The rows are grouped in 2 different ways at once. Each group adds its own fixed numbers to the row, and there is some noise. The rows also spread widely along 3 directions, which tell nothing about the answers.
In the rows, 128 means zero.
Some rows, each with its group in each grouping after it:
[132 112 134 163 111 128 102 182 142 114 115 128 153 149  93 156  99 137
  89 111 107]	k_641 (1)
[123  75 137 152 152 137 109 185 152 114 129 115 150 156 102 147 115 143
 100 132 115]	k_920 (1)
[190 106 121  95 105 123 157 174 179 143  58  86 145 141  71 153 150 146
 100 104 138]	k_456 (0)
[164 178 100 200 112  95 120 198 153  80 120 170 137 121 144 206  97  92
  53 100 111]	k_641 (2)
[135  81 142 109 122  94  97 187 170 132 102 115  95 167 114 181  93 153
  74 119 122]	k_260 (0)
[170 102 135 144 109 108 124 173 157 138  90 127 111 157  99 179 101 130
  44 145 151]	k_620 (3)
[147  92 147 169 146 121 137 189 162 114  91 121 151 145 114 160 141 127
  75 120 115]	k_920 (3)
[199 119  90 110 113 101 136 188 155 127  99 112 119 142 105 188  94 120
  51 133 162]	k_620 (2)
[178 121 113 117 135 127 124 196 164 106  80  86 160 145 109 174 139 137
  90 108 104]	k_260 (2)
[133 121 137 164 119 162 117 163 170 120 118  97 147 154  95 159 126 157
  99 132 104]	k_456 (1)
[148 110 136 129 112 131 133 169 184 136 103 114 116 150  99 170 121 152
  87 123 125]	k_456 (0)
[119 132 120 196 109 102  84 181 150 104 142 166 114 145 121 184  64 124
  59 114 108]	k_641 (1)
[193 110 125 137 105 124 151 180 152 127  62 113 159 143  80 159 150 136
  70 131 146]	k_620 (3)
[130 119 135 176 131 150  83 186 162  82 119 121 162 151 112 173 132 158
 105 120  85]	k_260 (1)
[156 102 112 146 117 154 115 173 152 116 116 117 157 153  87 157 118 151
  94 138 136]	k_620 (1)
[220  97  93  73  93 117 166 192 154 129  39 107 168 124  49 147 159 148
 103 109 172]	k_620 (0)
[130  77 152  98 116 128 126 166 180 161 109  87  89 176 102 164  93 159
  75 136 130]	k_456 (0)

New rows, each followed by its group in each grouping:
[163 106 122 122 121 101 112 194 169 106  80 128 134 137 106 184 131 147
  90 104 119]	k_260 (0)
[139 102 124 153 123 176 109 166 154 116 130 112 163 154  83 151 119 163
 103 148 126]	k_620 (1)
[165 112 111 129 128 164 130 176 155 121 114 101 145 154 106 168 123 144
  79 152 135]	k_620 (2)
[122 133 150 177 130 217 120 159 176 101 127  89 187 150  95 145 161 173
 129 137  87]	k_456 (1)
[165  99 130 125 130 161 117 181 155 104  74  77 200 147  68 138 165 165
 130 106  93]	k_260 (1)
[177  87 106 115 106 108 114 173 148 141 105 116 126 156  79 168  85 147
  75 139 158]	k_620 (1)
[139 111 144 128 116 162 136 168 184 125 103 102 139 149  98 157 144 159
 103 127 116]	k_456 (0)
[137 113 139 161 120 178 119 181 141 106 104 103 204 147  78 129 146 149
 126 104  93]	k_641 (1)
[155  88 118 146 137  96 121 190 150 117 109 124 132 147 100 160 110 126
  85 114 131]	k_920 (1)
[163 125 121 149 108 143 133 171 173 123  93  98 160 145  81 157 134 147
 103 118 114]	k_456 (1)
[155 127 129 136 128 151 136 167 178 134 115  81 122 158 121 174 116 137
  76 135 114]	k_456 (2)
[149  99 139 108 141 138 113 189 160 121 100  74 143 168 116 174 117 145
  85 125  98]	k_260 (2)
[129  99 152 133 124 172 117 155 165 141 115  67 148 167  86 143 125 166
 108 137 105]	k_456 (1)
[157 160 109 177 134 119 108 196 171  68 110 141 141 126 148 210 124 123
  73 110 100]	k_260 (2)
[175 126  92 177 130  95 131 198 157  77  91 158 173 112 107 170 139 117
  97  92 130]	k_920 (1)
[175  97 110 137 136 116 136 194 149 107  85 114 179 134  82 142 144 132
 106 104 131]	k_920 (1)
[138  94 135 139 169 161 138 191 163 109 123  90 166 155 118 151 138 136
  99 130 111]	k_920 (2)
[143 113 145 174 121 152 120 170 160 115 113 135 134 151 117 173 118 144
  64 152 127]	k_620 (3)
[144 116 137 147 119 166 126 164 170 129 111  80 154 156  85 146 136 161
 106 129 106]	k_456 (1)
[130 151 126 180 130 140 119 169 184 111 150 123 100 149 155 197  89 125
  56 139 112]	k_456 (2)
[101 111 157 176 133 187 103 153 177 119 152  92 132 168 111 159 108 168
  98 150  94]	k_456 (1)
[160 104 105 138 104 100  99 175 150 130 123 135 103 153  98 179  74 140
  60 145 156]	k_620 (1)
[185  92 105 101 105 124 129 177 140 135  84  98 152 151  58 147 114 152
  92 136 153]	k_620 (1)
[133 136 140 162 137 175 129 170 180 119 136  88 138 157 132 171 121 144
  82 139 101]	k_456 (2)
[143 130 125 151 140 132 101 190 166  97 116 109 126 154 143 193 106 136
  76 125  98]	k_260 (2)
[210 112  83 104  96  87 147 187 161 118  66 145 137 121  74 179 132 128
  80 113 176]	k_620 (0)
[165 143  97 161 127 151 123 184 164  98 130 135 140 136 129 193 117 129
  70 141 139]	k_620 (2)
[159  89 118 129 139 102 140 199 165 109  92 141 142 134 105 163 135 130
  92 103 140]	k_920 (0)
[162 128 102 150 129 140 122 180 161 112 133 125 128 148 121 186  99 130
  64 147 143]	k_620 (2)
[206  93  96  94  98 117 147 180 144 133  64  96 169 142  49 150 130 141
  93 122 162]	k_620 (1)
[126  75 165 101 125 176 131 159 178 156 107  71 131 175  89 144 134 175
 107 139 113]	k_456 (0)
[154 114 156 150 113 141 141 162 176 144  77  84 138 160  95 165 138 143
  73 129 111]	k_456 (3)
[124  81 181 135 126 136 113 175 141 159  92  86 127 178  95 143 103 140
  66 128 101]	k_641 (3)
[132 126 131 172 117 147 107 184 143 107 119 129 169 146  95 150 118 141
  98 110  96]	k_641 (1)
[169 123 132 166 117 147 136 176 157 111  87 131 162 138 100 168 142 139
  74 139 129]	k_620 (3)
[148 106 112 145 112 131 106 170 150 116 129 133 127 157  93 172  92 150
  74 148 148]	k_620 (1)
[160 167 106 201 104 134 124 172 176  83 111 143 157 117 109 183 135 135
  92 110 109]	k_456 (1)
[177 112  96 147 120  50 139 210 167  96  84 173 113 117 115 190 118 108
  65  89 154]	k_920 (0)
[173  97 117 119 115 161 129 172 146 125  95  90 177 149  57 134 144 160
 109 137 142]	k_620 (1)
[134 100 143 143 119 143 109 155 168 146 127  84 121 168  92 160  95 160
  84 143 115]	k_456 (1)
[179 133  96 131 118 134 131 187 154 110 113 118 136 145 110 180 110 129
  68 139 149]	k_620 (2)
[170 108 133 115 109 157 145 166 167 138  80  63 177 147  62 131 154 160
 118 118 115]	k_456 (1)
[150  86 118 144 137  95 119 187 156 112 113 129 134 150  97 163 105 128
  81 116 130]	k_920 (1)
[190 122  98 119 121 141 141 189 153 118  98 104 157 139  97 173 122 131
  73 135 148]	k_620 (2)
